The rows are grouped in 4 different ways at once. Each group adds its own fixed numbers to the row, and there is some noise. The rows also spread widely along 14 directions, which tell nothing about the answers.
Some rows, each with its group in each grouping after it:
[ -7.0  17.1  -2.6  16.0   0.5  15.8   8.4 -24.1  11.4  -1.3  -5.8  -9.6
 -20.6  16.9  -0.8   2.6 -28.0  -9.4   4.5  12.8  14.2  13.7   5.3  17.2
   7.6   4.4   7.9   0.9   0.8]
K Q_76 Falu P
[-21.0 -10.2   4.8  -4.6  -2.2 -13.0   1.2  -5.8  18.9 -10.7   9.7   4.2
 -11.9 -22.5   2.1  11.1  -7.1  12.9  20.7 -11.8 -20.8  -8.2   3.6   6.0
  -5.3 -27.1  15.6   4.8  36.2]
R Q_533 Mapiv H
[ 17.1 -18.7 -16.2   1.4 -17.2  27.8 -19.3  22.3 -25.1  33.7 -12.0   0.3
 -16.0  -7.0 -11.5  14.5   3.3 -16.6   3.4  -8.5  -1.5  24.0  -6.2 -31.7
  -1.8  13.1   8.4   6.4   8.2]
Z Q_76 ripo F
[  3.8  -0.8   5.0  -6.7 -24.0  10.2  22.1  10.7 -18.5 -14.6 -12.9 -25.2
  33.9 -24.6  21.2  23.5 -46.1   4.0   9.7   8.6  31.0 -12.9 -27.3  24.3
  13.0  10.8  26.1  10.8  14.2]
Q Q_598 ripo H
[ -6.7  -3.7  -9.5 -20.8 -11.5   2.5   4.3   9.6 -17.4   0.3 -18.3   3.3
  -2.5 -36.4  16.3  -1.3  18.5  -7.9  -7.4   1.1 -50.3  -7.8 -11.7  -3.6
   4.4   2.2   5.4  -9.7  38.6]
Z Q_598 Mapiv G
[-20.8 -22.2  -6.8  -6.5 -43.2  -0.5   8.5  12.1  11.3  -9.6  16.4  -0.5
  14.8 -22.7   4.5 -12.7 -18.9  10.9  -6.1  23.6 -15.8  -1.8  -8.1 -30.1
  -4.2  11.8   5.9  18.7  -4.4]
V Q_533 Falu F
[ 10.0  26.1   0.2 -16.1  10.6   2.3  -5.3  -7.1   1.2  -0.2 -23.0   9.7
 -23.9   1.9 -35.2   6.5  -9.3 -14.0 -19.1  22.8   0.8  19.1   1.5 -12.5
 -11.7  31.0   5.2  10.0  -6.0]
R Q_76 resop G
[  9.9 -15.4 -11.7 -12.4 -22.1   2.0  -1.3 -15.6  -1.9 -38.9  16.4   8.3
  19.2   3.3  -6.9  14.0  10.1  -2.1   7.4   0.8  12.4   8.9  -4.9   4.8
   8.8   4.3  19.6   1.1 -10.8]
Q Q_598 resop T
[  1.2   6.3 -13.1  21.0 -11.1   4.5  -1.2  -6.1  34.6  -4.9  -8.9 -15.4
   0.0 -34.3   7.2  11.5 -30.6  -5.2  -1.5  11.9 -21.9  10.2 -21.5 -30.8
 -10.5  26.8  19.2  37.5  17.0]
K Q_598 Mapiv T
[  8.2   0.1  -1.3  -1.6 -16.8  22.3  16.9 -11.7 -27.2   3.7 -12.5 -11.4
  30.7 -13.1  13.4  21.7   5.3 -11.9  10.5  11.8  17.1  -4.8 -24.9  -5.1
  -6.1  14.3   4.1   3.9  -9.0]
V Q_598 resop P
[-18.7 -23.6  -4.5  20.9 -25.9   2.0   5.2   3.0  34.5 -20.3  29.1   0.5
  14.8 -17.5   2.3 -13.8 -26.7   8.8   4.8   9.6 -11.4  -9.7   4.7 -11.0
   3.1   0.1  10.4  18.5   4.0]
R Q_533 Falu G
[  5.0  34.6 -21.9   3.2  10.5  -8.3   4.4   5.4   5.5  12.7  -8.1  -0.1
   8.8 -17.1   7.8   1.7 -28.2  18.3 -26.2  23.7  11.4   0.7  -9.9  -0.6
  20.4  41.7  -5.2  10.9  -5.3]
V Q_598 ripo H
[ 14.5  23.2  -0.8 -12.9  11.8  -0.7 -18.8  -1.5  12.1  21.4  -8.0 -12.9
 -13.3 -13.6 -23.8  -4.3  -1.4  15.9 -15.0  22.3 -18.1   1.9  -5.2 -17.5
  19.6   3.0  -7.0 -25.9 -18.0]
Q Q_76 resop G
[ -1.7  -8.4  27.4  10.5  14.2 -31.2  -3.7   5.3 -26.5 -22.0  -9.2  19.7
   6.4  16.1  16.9  22.9  -2.7 -16.8   2.9 -35.9  21.8  -4.9  25.4  37.4
   2.4  -3.1   0.5  14.6  30.3]
K Q_598 resop H
[ 14.0   0.2  14.5  55.4  20.2   6.9   1.0 -22.0 -21.6  11.3 -17.9   0.9
  43.6  -8.3  36.0  15.1  23.3 -47.5   8.1 -27.3   3.0 -17.2   4.4  21.1
  -9.3  14.1 -10.0  13.7   5.0]
V Q_598 Falu H
[-11.1  15.1 -10.3   7.7  -5.9 -23.6 -20.6 -26.1  25.6  -9.1  -6.5   1.7
 -20.2  -0.2  -6.8  20.4   6.5   5.5 -18.4  -5.5 -42.7  -3.5   5.8  -9.7
   5.5   2.3 -11.9 -12.4  19.7]
Z Q_76 ripo P
[ 36.7 -24.2  -3.5  14.2   2.6  33.0   3.2   6.6 -29.2  -9.5  -7.0   2.7
  38.2 -38.0   8.6   6.4  13.3 -44.3  31.6 -20.2  10.0 -12.6 -17.4  16.1
  -4.7  -0.7  34.9  14.2   6.5]
Z Q_598 ripo F
[ -2.3   5.7 -20.4   7.9  45.9  23.1  26.2  -9.7  -4.7   2.7  33.7  44.4
  -6.8  -5.1 -12.9  -1.4  10.8  13.3  33.9   1.7  23.2 -22.6  12.8  21.1
   2.8 -11.1   0.3  -8.2   7.3]
K Q_533 resop P
[  0.6   0.0   9.7   7.5   6.8   0.5   5.2   2.2  17.7 -22.8   4.2 -11.1
  -1.2  -7.0  -3.6  -0.8 -34.3   3.7   9.1   3.7  -1.7 -29.6  11.4  27.8
  17.0 -19.3  12.0 -17.8  20.6]
K Q_598 ripo H
[ -5.1 -13.1  11.3 -38.7 -30.0 -21.1 -17.6  12.0 -15.6  -2.6 -14.2  -1.3
 -12.8  -4.8 -10.6  -2.6   3.4  -7.2 -10.3   7.2  -7.4  24.9  -1.8 -22.8
  -6.3   0.5   7.9  21.2  -9.1]
Z Q_598 ripo H
[ -6.6 -11.4   0.2  -5.5  20.8  27.7  28.7   2.0 -34.4   4.7   5.5  26.9
   8.4 -13.9   9.2  -9.4  21.3 -19.7  20.0   2.4  -3.8 -24.1   6.2  12.9
  -9.1  -8.5  -7.7  -8.2  17.0]
Q Q_598 resop F
[ -3.8 -18.2  -6.8 -16.6 -20.8   7.0  11.9   7.3 -28.0 -13.4  -4.0  20.4
  17.8 -11.4 -11.2  30.0   8.1  -5.8  -4.6   6.7  -3.7  -0.9 -14.5 -30.6
 -23.9  28.2   2.5  23.9   6.9]
Q Q_598 Falu P
[-17.3   0.8 -11.0   3.0   8.8  -7.3  18.9   9.7 -16.1  -6.8   3.4  23.9
   2.8 -22.5  33.1  -7.0  -5.0  -0.2   7.6  -9.3   2.0   0.9   0.3  20.1
  12.3  10.8  10.1  20.8  36.9]
K Q_598 resop H
[-17.1   5.4   1.2  10.4 -18.8 -12.5  13.1 -20.6   4.8 -38.9 -12.9  -7.6
   7.7  -0.2  34.5   7.7 -24.9 -18.0  -3.5 -10.0  -5.5  -1.1   4.0  46.1
  14.8   4.7  14.8   4.3  38.3]
Q Q_598 ripo H
[ 30.2  13.0 -15.2  49.1  35.7   5.4 -19.4  -3.6  23.3   6.7  21.5  -0.3
   3.5   3.4   2.6  -5.8 -24.2   5.1   9.1 -11.3  33.6   6.5  12.5  17.9
  34.2   4.9   6.1   5.6 -11.9]
K Q_598 resop P
[-25.4 -24.3  22.7 -28.8 -23.2   4.5  19.4  19.5 -28.8   3.8   3.5  -5.7
   5.2 -16.3   8.9  16.2 -15.7  13.8  21.1   4.4   6.9 -16.0  -9.3  -1.0
  -5.2 -26.0   6.4  -1.9  20.9]
Q Q_76 resop F
[  3.8 -15.1 -10.3   9.2 -12.7  10.9  -9.4   5.8  21.6 -31.8  -6.1   3.4
 -24.9  -5.7 -22.4  14.4 -22.3 -15.3  -0.7  -2.5 -30.4  -2.7   9.2 -16.5
  -7.9   4.1  17.5  -0.6  44.1]
Z Q_598 resop H
[ 18.9   4.5 -11.0   5.0  18.0  35.4   8.7  -7.7 -16.9  26.5  -2.7   8.1
  -0.1  -2.9 -15.9  18.9  16.5 -12.3  15.2   9.9  16.6   6.7  -8.8 -25.2
 -12.8  14.8  -2.7   6.8 -14.4]
K Q_598 resop G
[  1.9  18.6   5.2  11.6  -3.3 -11.9   1.7 -25.1   6.0 -10.8 -14.3   3.4
  21.7  -1.5  -7.0  33.0   3.5  -5.0 -18.6  11.2 -13.6 -18.7  -2.9 -12.9
 -12.0  31.8 -22.6   1.6  -3.3]
Q Q_533 resop H
[ 28.1  -3.2   6.5   7.4  10.6  10.6   0.5  10.3 -27.3  13.7 -14.7   2.6
  32.8 -21.2 -11.4  36.8   2.3 -11.2   6.9  -3.7  21.9 -15.6 -14.6 -15.9
 -17.5  23.0   3.6  17.1  -8.4]
V Q_598 ripo H
[ -8.3   0.7 -15.9   5.6 -16.3  32.8  23.3   3.2  -8.6   3.9 -14.2  -2.0
  -1.7 -30.2  17.0   5.9 -24.3 -18.5  13.5  15.2   2.3   5.9 -24.4  -7.2
  -7.5  23.1  23.3  25.3  25.4]
Z Q_76 resop T
[ 33.3  10.6 -13.4  17.9  29.7   5.0 -21.2  -4.1   8.3  -6.0  -2.6  10.9
  -9.4   1.7 -18.4  -0.5  11.2 -13.1  -6.5  -8.0  -9.6   3.7  15.6   7.7
  20.3  10.5   3.9 -19.1   4.0]
K Q_598 resop G
[ 15.2  41.0  -1.0  13.6   8.7  -4.7   0.2 -28.4  -6.6  21.5 -22.5 -30.8
  38.0 -27.2  33.8  17.4   4.6   2.8 -10.2  12.2  -3.6 -10.4 -32.0   8.0
  21.3  21.0 -14.8  -8.6 -14.4]
Q Q_598 resop P
[-22.4  11.5 -16.9  10.8 -10.5  40.4  32.6 -39.4 -21.0  10.0 -24.9  20.1
 -24.1  18.8  12.1  13.0  19.5 -50.7   7.1  12.3   1.9  35.3  -4.2 -10.1
 -33.1  37.2  -2.5  31.0  11.6]
K Q_76 resop G

New rows, each followed by its group in each grouping:
[-26.7  -1.5   4.5 -12.2   4.6  -6.6   8.1  -9.4  -6.4   3.1  -3.8  14.6
 -26.9  -6.3  15.8  -3.8  10.8 -13.8  11.7  -5.6 -14.5  15.7   4.6   0.6
 -11.2 -13.3   3.5  18.5  28.0]
Z Q_598 resop G
[ -1.9  21.2   1.7   2.7   7.5 -15.1 -11.7  -9.7  -2.8  24.6  -5.6 -19.4
  -2.5  -0.7   3.5  54.7 -12.7  37.5   0.8 -13.0   3.7 -13.4  -9.7   8.5
  21.7 -11.8 -11.4 -29.8  21.3]
Q Q_76 ripo P
[ 18.4  21.8  -3.9  -0.5  11.0  -4.0  -3.5 -19.8   4.2 -14.7 -11.3 -11.5
   0.9   0.5  -2.6  26.7  -6.5   1.4  -0.5  -0.2   3.6  -1.0  -4.2  19.3
  15.7   2.9   7.3 -17.7   9.7]
K Q_598 resop F
[-11.3 -19.7  -6.5  46.0 -25.7   7.4  14.0  -8.0  -4.6  -0.6   7.6 -11.4
  42.3 -32.0  52.6  35.9  -8.7  -5.8  25.8 -28.3   0.1 -13.4 -24.1   1.5
   2.2   5.7  11.4  23.2  35.1]
K Q_76 resop F
[ 11.3  -5.9 -16.5  -3.5  13.3  -8.4 -15.1  -9.9   6.4  -1.5   9.3  10.6
  -3.3 -21.1  -4.5  31.5  24.6  11.1  17.4 -28.0 -10.9  12.4  -9.7  -4.9
  -0.6 -13.2  21.4   2.7  19.3]
V Q_598 Mapiv G
[ -6.2  -9.5  -0.2  -6.3  19.9 -11.5   0.6   8.8   5.1   4.0  22.1  13.2
   3.2 -40.6  10.7 -28.7   5.5   8.1  26.0  -4.1   0.6   5.4  -4.4   2.9
   9.7 -21.9  24.2  24.6  -2.9]
K Q_598 Falu H
[  1.5  11.1 -19.7 -14.0  14.8   7.5   1.5  -9.3  -5.7 -11.7  -3.6  30.8
 -29.2   3.9 -18.0  -5.3   5.8 -16.8  -3.6   8.0   0.9  29.3   6.1  -3.9
  -7.2  20.0   9.9  18.1   8.2]
Q Q_598 resop P
[  8.9  -1.8  -5.7  -3.0 -28.4   9.8   1.3 -11.8  -5.8  -3.8  16.5 -14.1
  35.6   6.2   3.0 -13.6   7.1  11.5  -7.9  32.7   9.8 -11.7  -5.3 -10.9
  26.6   9.5 -17.2 -19.0 -51.0]
K Q_598 resop P
[ -0.7  11.7  -8.0   6.3  26.2   9.7   9.4  -1.1 -38.9  30.5   0.5  17.3
   1.3  -0.9  22.4  20.6  12.1   4.8  12.6 -15.8  23.6  -8.6   2.2  27.4
  16.4  -1.0 -10.2 -13.0  18.4]
Z Q_76 resop F
[ -6.6  -5.5  15.4 -14.5   2.5   9.7   7.5   6.7  -7.6   0.4 -18.0  -9.0
 -21.5 -13.7  -6.0  15.9 -14.2 -13.3  13.8   0.8 -14.8  -5.9  -1.8  -5.3
 -18.2 -19.1  10.8  -4.3  37.2]
V Q_598 resop F
[-18.0  10.6  -1.7 -29.8  -7.4 -27.5 -24.7 -23.1  29.0  -2.2  11.6  -1.2
 -47.7  21.9 -21.9   6.3   6.8  24.0  -8.4   5.9 -11.3  38.5  13.1 -19.5
   6.2 -19.6  -1.7  -4.8  -3.4]
R Q_598 resop G
[  0.4  -6.0 -10.5   4.7 -40.1  -4.0 -19.7 -11.8  25.0  -5.0  17.6 -16.5
  10.6   3.1  -2.1 -27.0 -18.1   2.4 -15.9  25.1   6.9  36.5  -5.3 -21.5
  20.8  18.0   9.1  19.9 -51.7]
Q Q_76 Falu F
[ 23.8  18.6 -33.7  30.1   3.6  19.8  -6.1 -22.8  36.8 -23.3  15.4  -1.4
   9.5 -15.9  -9.3 -13.0 -23.8  -5.0   5.2  13.2  17.7  13.8  -8.2  15.6
  27.0  25.5  31.6   7.2 -15.9]
R Q_76 resop H
[-25.0 -25.6  -2.9 -11.0 -34.6   3.6  -3.2  14.9   3.8   8.5   7.1 -10.5
 -11.0 -15.9   2.9  -8.3  -4.0  12.8  -1.6  11.6 -37.6  -0.2  -2.5 -38.3
  -1.1 -13.6  -2.7  -5.9  16.0]
V Q_598 Falu P
[ -7.7  -7.5  29.9 -19.4  -6.0 -20.9  -7.5   9.3 -12.6   3.3 -11.9   8.4
  -4.5  -4.6  -3.5 -34.5   1.8 -22.5  -3.3   9.4   4.5  11.6  16.2   4.9
  -8.2  -6.3   1.7  21.8 -23.6]
V Q_533 ripo H
[-24.2  17.7 -12.7 -11.2  -9.8 -16.2   7.9  -1.6   6.0   3.7   2.7  -3.7
   2.8 -21.6  19.5   5.2  -3.5  35.6 -19.2  15.3 -35.9 -18.9  -9.3   1.3
  30.9   5.4 -16.1 -30.0  24.6]
Q Q_76 resop G
[  4.3 -10.5   9.6   5.0 -11.4  10.3   1.0   0.4 -10.8  10.7  -5.4  -7.9
  20.5  -6.4  -8.8  32.3  -7.1  -1.5   0.9   9.0   5.5  -7.5 -11.9 -34.3
 -18.1  15.3  -7.6  15.9  -7.6]
Q Q_598 Falu H
[ -0.7  -2.9   4.7 -10.6  -8.4  -7.7 -10.3   5.8  -1.6 -10.4  -6.7   4.2
  -1.1  -8.7  -7.7 -12.8  10.0  -2.3 -19.7   7.2 -38.3 -10.9  10.6  -0.2
  17.6   1.3  -7.4 -28.5   9.3]
Q Q_76 resop G
[  2.8  -9.2  14.6   6.9  29.2  15.3  12.4 -20.1  -9.5  -3.4   5.8  18.9
   7.3  -8.4  -4.7  -4.1  20.1 -32.2  34.9  -9.5  11.5 -13.1   8.7  17.7
 -20.0 -22.3   9.4  13.8  -6.4]
Q Q_598 ripo H
[-22.3  -3.8   1.9  13.5  -4.4  -1.5   8.2  -9.4 -10.0  27.0  15.2  -5.0
   8.1   8.0  23.1  26.1  -5.0  26.8  15.8  -8.5  22.4  -9.3   4.3   7.1
  10.1 -15.7 -14.6  -9.8   7.5]
V Q_533 Falu H
[ 12.8 -18.9  -7.5   9.1 -13.0   4.7  -8.5  16.1 -13.2   3.2   7.1   3.6
  25.9 -13.0  -0.7  21.9   2.8   4.3  -5.5  -5.9   0.3  -8.8  -6.5 -20.8
   5.3  16.7  -0.8   6.1   0.7]
Z Q_598 Falu G
[  9.2   1.9   0.4  35.9   0.9  20.9   1.5 -13.7   5.8  -1.6  -0.7 -16.9
  19.2  -2.5  15.0   5.3 -12.4 -14.9   7.4  -0.4   1.0 -19.7   5.6  14.9
  13.2   1.6  -5.5 -15.4  11.7]
R Q_598 resop H
[ -3.5  -7.6 -20.0  29.0  -3.6  36.5   6.9   4.9   9.8  29.0  17.7  -3.1
  -6.7 -14.4   5.6   2.4 -25.5   7.7  25.1   8.7  13.6   0.7  -9.1 -23.1
   1.4   2.7   2.5  14.2   7.1]
Z Q_533 resop P
[-15.5  20.7  18.1 -14.3   4.2 -22.1   3.8 -12.9  -1.4   8.5 -20.5  -5.3
 -11.3 -15.6  25.3 -20.4   1.0 -16.7  -5.2  15.2  -7.5  21.2  -5.1   1.7
  -3.2   3.9   0.5  29.1  -4.3]
K Q_598 resop T
[-23.2  -8.6 -13.4  13.6 -12.4   0.3 -12.5   4.6  -2.4  46.0  20.3 -19.8
  -7.8  -7.6  42.0  -1.8  -8.0  30.2  15.4 -13.8   8.8  22.7  -5.2  -4.5
  31.8 -24.1  -3.8  -0.2  14.9]
R Q_598 Falu P
[ -9.9   3.1  23.3 -10.8  25.8   4.5   6.2 -10.5 -29.6  19.6 -14.3  12.8
 -19.2  -1.5  -0.7   4.8  21.7 -22.0  25.0 -12.1   9.0   2.3  10.8  17.9
 -14.6 -24.0   1.5  -0.1  14.9]
R Q_76 resop H
[-34.9  -8.8  -0.1 -12.4   0.9  -8.9  16.3  16.0 -20.0  22.8   4.6  11.9
  -8.1 -22.1  33.7  -9.2   1.3   9.4   4.4  -3.7 -14.7  -0.7   0.4  -1.4
   0.4 -11.2  -5.0   9.5  32.9]
V Q_598 Falu F
[ -4.1   9.6  20.8   0.3  16.5 -11.7   0.8  21.4 -13.4   8.3 -36.8   3.3
 -16.3 -21.3   1.2   2.9 -21.6 -19.9  -9.3  -5.8 -21.8 -15.3   9.2  12.7
 -10.9   5.4   0.8   4.4  44.3]
V Q_533 ripo P
[-13.7  -3.7   8.4 -20.1 -12.2  -9.1   3.5  -5.0 -22.9  -0.2 -13.1   7.8
  -1.7  -7.4  -4.6  36.1   8.3   1.2   3.7  -4.3  -3.3   0.1  -9.0  -9.7
 -15.9   2.2   4.1   9.9  16.7]
Z Q_76 Falu H
[ 23.6   2.2  -6.4  16.8  -5.8   1.0 -21.1  -5.3  -8.7  16.9   3.4 -16.1
  33.9  -7.6   9.6  10.3  18.3  10.7 -12.8   0.5 -11.3 -15.2  -6.7 -13.4
  28.9   9.8 -23.9 -29.3 -19.8]
Q Q_598 resop P
[-21.7 -21.7   8.3  -2.8 -10.1   5.6   0.0  -3.3   3.6  14.3   8.3  -5.5
 -24.4  -0.1  -3.5  29.9   1.7  12.8  22.3 -10.1 -20.2  -4.8   1.9 -29.6
 -17.2 -33.1  -5.5  -2.1  29.1]
K Q_598 Mapiv P
[-11.5  -3.0  22.4 -25.1 -10.4 -35.7 -17.7  -4.5 -31.9   7.8 -11.7  13.4
 -18.5  35.0  -4.9  40.4  18.2   5.8 -11.9 -17.7   9.4  13.4  20.6  -1.5
  -6.7  -6.7 -24.6  -4.3   8.8]
Z Q_533 resop F
[ 24.5  -2.9 -23.3  22.5  40.2  36.7   2.9  11.5 -11.7  24.0  10.8  16.8
  -5.6 -14.2 -13.8  27.2  -1.9   5.7  27.2 -21.6   8.3 -23.2   6.0  14.9
   9.7  -9.1   6.4 -28.6  35.6]
Q Q_533 ripo F
[-12.4  12.5 -11.4  -1.1 -14.3  -2.8  13.6 -22.5  17.9 -22.3  19.1  -0.6
  11.0   5.7  -4.9  15.1 -21.8  27.1   1.0  22.6  22.5  -8.4  -4.6   8.4
  14.9   8.1   3.6  -6.5 -13.7]
V Q_76 resop H
[ 10.0  19.5   2.3 -25.0  19.9  -5.4  -4.2 -18.5   4.0   0.0 -19.1  -0.4
 -10.7 -30.1 -20.4  16.4  15.8  -4.8   6.8   6.4 -22.7   2.1 -13.8  -8.6
 -16.4  -4.0  15.1   3.7   8.3]
R Q_598 Mapiv H
[ -5.9   5.7 -27.0   9.9 -15.8   9.7   3.7 -40.2  -6.3   3.8   5.1  -4.1
  11.3  -5.0  32.5  21.8  33.0  -1.6  13.4  -8.1  -8.0   9.0 -16.3   4.8
  14.0   0.9  -3.1 -10.9   8.9]
Z Q_598 resop H
[-17.3  17.6   3.2  17.9  26.8  -2.3  13.7 -21.4  -7.1  11.5   1.0  15.8
   0.2  -3.9  24.6  -4.1  -0.2  -9.0  11.1  -7.6   9.5  -7.0   6.8  34.4
   5.7  -5.0  -6.1  10.3   9.1]
Q Q_76 ripo P
[ -7.2 -10.8   6.1 -14.1 -29.0   8.2  13.1  -0.8 -35.5  20.8  -8.3 -14.2
  29.0 -16.1  25.4  35.6   5.9   2.1  14.2   0.7  27.6  14.3 -31.1 -18.8
  -9.6   9.8   5.8  27.3  -3.1]
R Q_598 resop G
[ -1.5  40.0 -11.7  13.8  11.5  19.4  -0.8 -17.4  23.6  30.6 -19.2 -19.4
 -39.5   8.1   5.0 -33.3 -35.6 -17.2 -12.4  37.9  10.6  41.6   2.9  -4.8
  10.8  22.4  -1.3  15.3 -15.9]
V Q_598 resop H
[-39.4   7.6  14.0   3.4   0.3 -22.6  11.2 -12.5  -6.8  26.3   5.8  -3.7
   7.3 -22.4  44.2   8.8   2.5  20.7  14.0  -7.6  -7.1  -8.8 -12.5   4.9
   7.0 -20.9 -14.3  10.0  16.6]
Q Q_76 resop P
[  6.6  -5.5   1.8   0.3   8.1 -32.2 -24.1 -25.3   7.7  -7.8  15.1  29.4
   3.3  10.4 -15.9  20.5  34.5  -8.9   3.9 -19.5  19.1  36.6   4.9 -22.6
 -18.5   8.6   5.4  50.1 -36.4]
K Q_598 ripo G
[-17.6   0.9  -3.4 -24.0  13.5   0.9  15.1 -11.3  19.9   2.0  22.2   9.4
  -8.8 -30.2 -22.9  15.9   2.5  36.4  24.0  15.4 -22.0 -27.9  -9.3 -16.1
 -10.8 -27.9   2.8 -11.8  11.7]
Q Q_533 Mapiv H
[-26.2 -17.9 -15.8 -23.3  -7.4 -12.6  13.8 -21.5 -26.2 -25.1  22.0  47.0
   5.4  -1.0  11.6  10.9  53.7  -1.8  15.5 -16.9  -3.9   8.1   6.6   6.1
  -9.5  -5.3   1.6  11.7  17.4]
R Q_598 resop H
[-18.4 -12.8 -32.3   1.6 -30.3  -0.2   4.6 -18.2   8.4  -6.3  29.6   0.4
  16.1 -19.6  21.8  35.3  14.5  36.1  16.0 -11.5 -12.6   0.7 -24.2  -8.7
  21.8  -5.5   8.7 -13.8  22.2]
Q Q_76 resop G
[-11.2   3.2  17.8 -19.3  -5.4 -14.6  -3.7   5.3  -3.1   6.4 -18.9  -7.3
 -19.5 -16.2   7.8  -3.4 -12.2  -5.9   4.0   0.7  -7.0  22.6  -4.4   3.5
  -1.5  -9.0  13.8  14.9  17.5]
Q Q_533 resop G
[ -5.2  21.5 -26.6  12.5   9.8   8.7  -1.3 -24.5  18.7   9.8   1.7  -0.1
 -20.5  -5.2   0.6  19.9  -5.1   9.3   1.3  -0.2 -10.1  12.3  -7.2   3.5
  14.1   5.9   8.4  -7.2  17.8]
Z Q_76 Falu G
[ 16.8   9.4  18.9  -1.9  10.2  -8.7 -17.5 -11.2 -16.1  24.5  -9.0 -10.1
  11.9   1.3   2.9   1.1  20.9 -10.2  -3.5   4.6   5.0  -1.5   1.5  -7.2
   4.1  -5.5 -20.6  -5.0 -31.7]
Z Q_598 resop F
[ -0.4  -7.0  -4.6  -2.2  -0.6  14.9   3.7   7.2 -29.6  18.4   7.7  13.0
   3.7  16.1   2.9  -4.5   8.3   0.9  -3.7   9.6  18.6   2.2  12.2  -4.5
  12.6  10.5 -20.5  -6.9 -11.9]
Q Q_598 resop H
[  8.4 -20.6 -24.9   3.9 -34.7  15.4 -15.0  -7.8  27.9 -16.3  16.5 -14.3
   5.7 -23.3  -4.7 -13.9   0.1  -5.1   5.1  11.9 -28.2  14.5 -13.6 -30.0
   9.0   0.0  22.9   4.6  -9.1]
Z Q_598 Falu F
[-24.0   8.8  27.6 -25.8  -5.6 -24.6  -4.4   0.3 -18.4  12.0 -11.6  -4.6
 -11.7   6.1  12.5 -20.4   5.4   7.5 -15.7  12.1 -17.8  -7.1  15.1  14.2
  18.6 -19.7 -25.0 -24.2  -2.3]
Q Q_76 resop P
[ -3.1  -2.4  34.5  -8.2  13.3 -37.4 -12.5  12.4 -13.7  -9.7   4.9  12.5
   4.9  15.6 -16.6  29.5 -17.2  19.5  -1.8 -14.9  35.1 -15.2  23.0  18.0
   5.1 -11.6  -6.5   3.1   3.2]
R Q_76 resop H
[-11.1  12.5 -15.0  21.7   1.7   5.0  15.5 -17.5 -12.4  11.3   7.7   7.5
   7.5  15.2  25.2  31.9  -9.8  10.3   4.4  -2.1  33.5   6.9  -4.3   3.5
   6.9  23.1 -13.1  17.9   6.7]
K Q_598 resop P
